There are 3 nested groupings, the coarsest first. Each group lies inside one group of the grouping before and may be the whole of it. The rows also spread widely along 10 directions, which tell nothing about the answers.
Some rows, each with its group in each grouping after it:
-17	10	-20	-17	4	22	1	39	-8	26	-10	-27	-17	24	-16	-9	13	19	18	8	14 : Por vab dused
-14	-10	24	-13	1	24	-38	-11	-4	23	50	-16	-10	-7	7	-41	1	23	31	0	-27 : gole Roloz nimet
15	-14	17	-3	-1	-21	19	14	-17	-14	-10	11	-10	0	14	25	13	3	-40	-21	52 : Por kol suked
29	2	51	22	1	-9	-6	-16	4	-9	7	-21	-13	-17	1	15	6	-10	-13	-4	-21 : gole gimuz tede
0	-11	-34	18	1	-16	27	3	-19	-18	-31	36	18	-5	-7	-7	-9	-11	-15	5	-19 : gole gimuz fet
16	-13	-17	10	-6	-9	-12	-3	-39	56	3	-14	-8	7	10	17	15	22	-9	15	38 : gole Ruk Rerav
4	-10	21	-11	14	-12	1	1	13	-53	18	33	4	-19	10	1	6	0	2	-35	7 : Por kol pag
53	-4	10	-8	2	-18	-13	-16	-2	-51	-6	-34	-5	-26	3	11	23	28	-9	-28	33 : gole Roloz tedim
-20	-12	-14	-28	-7	6	15	41	12	-2	-13	17	0	12	-8	-2	5	9	-28	-21	29 : gole Roloz tedim
-20	-3	47	-12	-25	13	1	-6	-20	20	7	-29	-22	13	0	-4	29	22	11	8	-26 : Por vab dused
10	-15	-8	-15	10	2	-32	-21	-15	-1	28	-4	-6	-15	9	-44	-13	10	15	-11	0 : gole Ruk Rerav
-7	-5	-5	-9	5	-5	7	27	6	-11	-14	6	3	8	-4	23	38	25	16	-6	18 : Por vab dused
6	8	-3	4	0	9	10	44	7	1	-17	-22	-7	8	-21	23	22	14	-8	0	9 : gole Roloz tedim
42	20	-7	-5	13	-9	4	9	-15	-53	5	-15	-8	-32	-1	-10	-8	15	-12	-30	26 : gole gimuz fet
8	21	-10	16	-6	-10	24	-1	3	-33	-6	13	25	-19	-8	41	32	24	14	1	-16 : gole gimuz fet
-6	-10	29	12	-9	4	-10	-16	-13	34	22	-2	-8	-1	5	2	2	-4	0	11	-25 : gole Ruk Rerav
4	15	-15	-2	-22	-4	15	-31	11	18	-2	9	27	-6	7	59	15	15	-17	1	35 : gole Roloz nimet
0	-4	10	-7	-2	-7	-2	11	-18	1	31	17	3	-16	15	7	18	36	-2	-16	23 : gole gimuz fet
1	8	2	9	-23	9	-6	-55	-7	15	3	-23	14	-8	-4	5	10	11	25	24	-44 : gole Roloz tedim
4	-20	33	-15	-8	3	1	-7	6	-26	-12	-12	-16	-1	-7	-30	-8	-16	-30	-19	-22 : gole Roloz nimet
11	-16	22	9	-3	-7	-9	11	-4	51	2	-12	-13	11	8	29	24	11	-24	6	34 : gole gimuz tede
7	-9	1	29	25	8	-25	23	3	50	12	-10	-11	7	-7	-3	-1	-6	14	20	-8 : gole gimuz tede
38	11	19	17	8	-5	-2	-15	-1	-18	4	-16	-9	-22	1	7	-27	-23	-29	-11	3 : gole Roloz nimet
-14	-59	8	-3	-8	-1	-32	-13	-20	43	-1	-1	-9	17	6	-41	18	13	6	16	-20 : gole Roloz tedim

New rows, each followed by its group in each grouping:
2	-11	23	17	1	-17	17	-23	-23	-42	-12	24	0	-15	4	-17	-13	-24	-4	-3	-48 : Por vab dused
11	48	-22	7	5	17	11	33	14	14	15	-16	9	-7	-10	54	5	20	2	0	35 : gole Roloz nimet
-7	20	6	-24	-6	16	-9	-11	33	38	30	-6	2	-2	7	26	-3	8	-10	-13	42 : gole gimuz tede
29	-10	29	6	10	-17	-2	-10	32	-15	-9	2	-4	-10	3	27	2	-21	-37	-22	24 : gole gimuz tede
-9	17	-21	-17	5	11	16	30	6	-37	9	19	9	-15	-10	-16	-24	3	-6	-25	1 : gole Roloz tedim
-4	-26	28	-14	3	8	-24	-6	-17	38	25	-10	-26	11	15	-30	-5	-2	-5	-5	16 : Por kol pag
7	15	-13	47	15	-12	2	-20	-35	6	18	26	19	-21	11	18	-8	0	39	27	-33 : Por vab dused
-31	0	3	-7	1	16	4	18	20	3	26	36	13	-3	-1	-3	-10	-2	1	-10	-17 : gole Roloz nimet
-17	28	20	-7	-10	16	13	17	0	37	42	6	-3	-6	7	27	-6	12	-16	-8	18 : gole gimuz fet
23	-19	5	38	12	-10	-16	5	-31	10	3	-5	-2	-7	3	-4	13	12	11	18	-21 : gole Roloz nimet
-6	-4	9	-25	-31	-8	32	-32	28	-52	-37	14	16	-7	-10	15	3	-15	-36	-23	-15 : gole Roloz tedim
26	30	20	-5	-8	5	8	0	-2	-12	14	-27	-8	-18	1	24	-6	9	-26	-19	26 : gole Roloz nimet
11	11	-9	4	-6	11	4	-24	-2	21	-22	-30	-12	7	-17	-13	-32	-39	-22	13	-18 : gole Ruk Rerav
5	-16	14	17	4	0	-15	28	-2	50	9	-10	-5	13	3	39	38	26	-2	12	26 : gole Roloz nimet
20	-24	-24	-18	-17	-6	-19	-28	-2	11	-31	-39	4	10	-4	6	45	38	7	6	30 : gole Roloz tedim
-29	-1	30	-17	-25	22	0	-24	12	26	20	-4	-1	5	0	-10	-7	-4	-9	1	-28 : gole Roloz nimet
4	15	-16	-19	-29	7	1	-13	2	30	-3	-29	12	4	-1	50	42	47	1	3	46 : gole Roloz tedim
-3	-15	29	13	3	-2	-4	-7	11	22	11	14	-2	-2	5	7	-3	-17	-18	-1	-14 : gole gimuz fet
-12	6	20	-1	-21	0	14	-23	23	2	6	17	18	-8	1	41	8	-4	-15	-5	-9 : gole Roloz tedim
-22	-8	-1	-19	-12	7	17	36	-45	38	14	10	-20	18	12	-12	-5	15	-26	-7	40 : Por kol pag
-22	4	12	12	-9	1	18	3	32	-8	-1	27	25	-3	-12	44	43	15	20	7	-37 : gole gimuz fet
5	-24	27	-11	-5	-4	-4	4	22	-35	-15	-8	-2	0	-9	1	34	13	-6	-17	-13 : gole Roloz nimet
17	11	-13	52	32	0	7	11	4	9	-12	14	0	-7	-17	-8	-55	-64	-14	19	-41 : gole gimuz tede
-4	-4	11	-37	-14	14	-11	4	36	5	2	-27	-2	7	-7	22	40	34	1	-19	33 : gole Roloz tedim
32	11	5	8	4	-8	18	34	9	11	-30	-25	-18	8	-12	39	2	-13	-51	-10	50 : gole gimuz tede
-36	2	-4	-27	2	18	1	-14	50	21	15	30	14	11	1	16	-6	-21	5	-10	13 : Por kol pag
-6	21	-14	2	3	4	17	0	54	-6	0	29	30	-9	-8	60	-3	-14	-10	-11	16 : gole Roloz tedim
6	-28	15	30	11	0	-14	-4	3	30	-25	-19	-11	24	-13	14	34	-14	18	31	-30 : Por kol pag
11	0	24	28	9	-9	7	9	41	-27	-22	1	10	-5	-21	44	40	-5	12	5	-35 : gole gimuz tede
26	13	13	22	11	4	-12	-14	0	-7	6	-28	-8	-16	-9	-9	-8	-8	13	8	-32 : gole gimuz tede
0	20	27	12	-23	8	6	-22	-23	57	23	-18	-9	-3	10	21	-13	0	-20	15	0 : gole gimuz tede
-23	-34	-24	-2	9	4	-29	8	-4	42	16	22	9	9	5	-27	20	28	37	15	-6 : gole gimuz tede
-2	25	-8	-8	-21	14	18	4	-21	6	6	-17	0	-5	-6	6	-9	16	-11	0	3 : gole Roloz tedim
-2	-3	-17	-10	2	10	-8	-36	6	6	2	5	1	-6	-4	-35	-44	-36	-10	-3	-18 : gole Ruk Rerav
1	-25	6	12	-10	-11	7	-5	-32	0	-15	4	-3	1	0	-20	16	9	-7	9	-30 : gole gimuz fet
-7	-3	-16	25	-1	3	11	-5	1	-3	-20	13	15	-1	-16	-1	-8	-18	8	20	-51 : gole Roloz tedim
-14	12	-18	-38	-24	0	27	-16	14	-37	-8	21	16	-10	-3	11	1	7	-19	-28	15 : gole Ruk Rerav
-5	20	-30	-26	-24	7	29	-17	-3	-17	-13	8	13	-10	-5	-4	-31	-7	-32	-17	15 : gole Roloz tedim
2	35	-23	-14	13	12	6	-22	25	-28	15	10	13	-18	-3	2	-33	-21	11	-18	9 : Por kol pag
9	-33	3	-2	-5	-23	-3	-41	-1	-44	-12	25	17	-19	7	-16	22	10	3	-12	-21 : gole gimuz fet
13	20	45	7	12	7	9	25	-6	-32	5	-26	-27	-9	-10	-4	-4	-10	-1	-11	-25 : Por vab dused
-18	-6	3	14	4	5	-11	-23	14	20	19	25	16	-6	2	-6	-5	-9	23	14	-39 : gole gimuz tede
-20	-12	-22	16	14	19	-22	32	-21	39	24	4	2	8	-6	-30	9	27	44	25	-32 : gole Roloz nimet
3	5	-46	4	-1	-4	13	-1	1	-7	-17	19	26	-4	-5	18	5	11	0	3	13 : gole Roloz nimet
14	-21	-18	18	26	7	-34	9	-19	39	17	-6	-11	0	2	-41	-32	-13	5	12	0 : gole Roloz tedim
-10	39	-11	15	-24	13	17	-25	-17	32	27	2	22	-13	5	38	-6	17	9	19	-9 : gole Roloz nimet
0	-5	-31	-49	-3	8	-4	-3	36	-45	-16	-1	11	-6	-11	-19	2	13	-6	-35	30 : gole Roloz tedim
32	31	-43	20	34	7	1	43	5	-37	-6	-12	7	-18	-22	6	-11	5	17	-5	6 : gole Roloz nimet
-11	-42	12	-17	-10	-11	-11	-2	-31	29	12	12	-9	14	21	-7	36	34	0	-4	33 : Por kol pag
11	18	-27	-17	-9	14	-1	1	-21	12	-4	-38	-12	2	-12	-15	-10	10	-5	-1	18 : gole Ruk Rerav
9	28	-1	-2	-10	-5	33	-10	6	-23	-1	17	11	-21	1	27	-24	-16	-39	-19	16 : gole gimuz fet
27	-24	29	22	-2	-8	-21	-6	-29	3	1	-33	-17	-6	0	-11	25	20	8	10	-24 : gole Roloz tedim
-9	-37	23	7	10	-19	3	40	-35	-23	17	39	-7	-3	15	-7	35	30	9	-13	-2 : Por kol pag
17	-4	-18	31	13	0	-15	15	-4	43	-11	-23	1	10	-12	25	34	20	22	30	1 : gole gimuz fet
-19	8	-3	-17	7	8	16	8	-9	-36	9	28	-3	-11	1	-38	-38	-18	-3	-21	-19 : Por vab dused
-25	19	1	-7	-21	22	28	43	-6	52	-12	-19	-14	27	-18	17	5	5	-25	12	7 : gole gimuz tede
9	-27	-5	5	-12	-19	19	27	-36	-32	-30	6	-2	0	-6	-9	25	24	-17	-5	-7 : gole Roloz tedim
24	23	-11	-21	21	-9	-4	2	-8	-45	31	13	3	-33	19	2	-17	18	3	-41	55 : Por vab dused
0	-9	14	8	-5	-2	-8	-49	22	-19	-2	7	17	-14	-6	-3	16	-5	23	6	-54 : gole gimuz fet
6	4	-19	-28	-19	-7	23	-17	33	-42	-48	-7	15	1	-17	19	25	7	-18	-17	17 : gole gimuz tede
47	-10	-5	31	20	-24	-8	16	-11	-23	-9	-3	5	-17	2	32	27	20	-3	-4	26 : gole Roloz nimet
19	10	2	-4	3	-7	15	27	7	-38	-11	-8	-2	-11	-11	21	26	21	-11	-20	17 : gole gimuz fet
-19	-12	-9	-34	-37	-9	24	-49	-11	9	-34	6	8	15	9	6	7	0	-27	-3	22 : Por vab dused
-2	14	-2	-40	-11	15	8	8	54	-43	-17	-21	8	-1	-22	20	27	18	-2	-29	15 : gole Roloz tedim
10	42	-38	-14	15	9	10	13	14	-23	-2	-8	8	-10	-9	21	-8	8	14	-14	36 : Por vab dused
15	-20	8	35	28	-9	-8	33	-36	31	10	7	-21	6	7	-5	-6	-11	-5	11	10 : Por kol pag
14	32	32	-21	-21	9	26	13	0	-18	-5	-40	-24	-5	-11	10	-6	3	-43	-25	18 : gole gimuz tede
-15	1	9	-34	-18	-6	23	-13	26	-35	-20	13	11	2	0	32	32	15	-7	-23	21 : Por vab dused
-24	-44	48	7	-22	-1	-18	-24	3	41	13	10	2	10	10	10	38	14	4	15	-34 : gole Roloz tedim
-13	-33	-19	-5	5	-3	-10	-23	25	0	-21	24	15	6	-8	-29	-3	-18	7	5	-27 : gole gimuz tede
-10	4	-24	3	7	6	2	23	-15	45	11	8	0	13	4	22	7	12	5	10	36 : Por kol pag
-20	48	16	6	1	27	16	22	0	10	42	-4	-2	-8	-7	25	-3	9	27	4	-19 : Por kol pag
-5	21	2	13	-19	-6	28	-11	1	50	7	22	15	0	11	64	-7	-9	-39	6	36 : gole gimuz tede
-12	-13	-22	9	-20	-15	11	-28	-23	49	2	36	23	2	19	24	3	11	-14	16	20 : gole gimuz tede
-12	-3	13	-5	-41	-6	22	-36	-15	24	-9	3	8	5	5	36	22	11	-21	10	-3 : gole Ruk Rerav
13	15	10	-20	-32	-1	8	-44	-2	10	8	-18	7	-11	14	38	9	20	-30	-13	42 : gole Roloz nimet
-9	34	-26	-2	7	29	-9	16	24	39	17	-24	4	4	-17	14	3	15	29	14	6 : gole gimuz tede
-30	27	9	-15	-17	33	3	-17	20	20	21	-16	4	0	-15	-7	0	5	22	9	-45 : gole gimuz fet
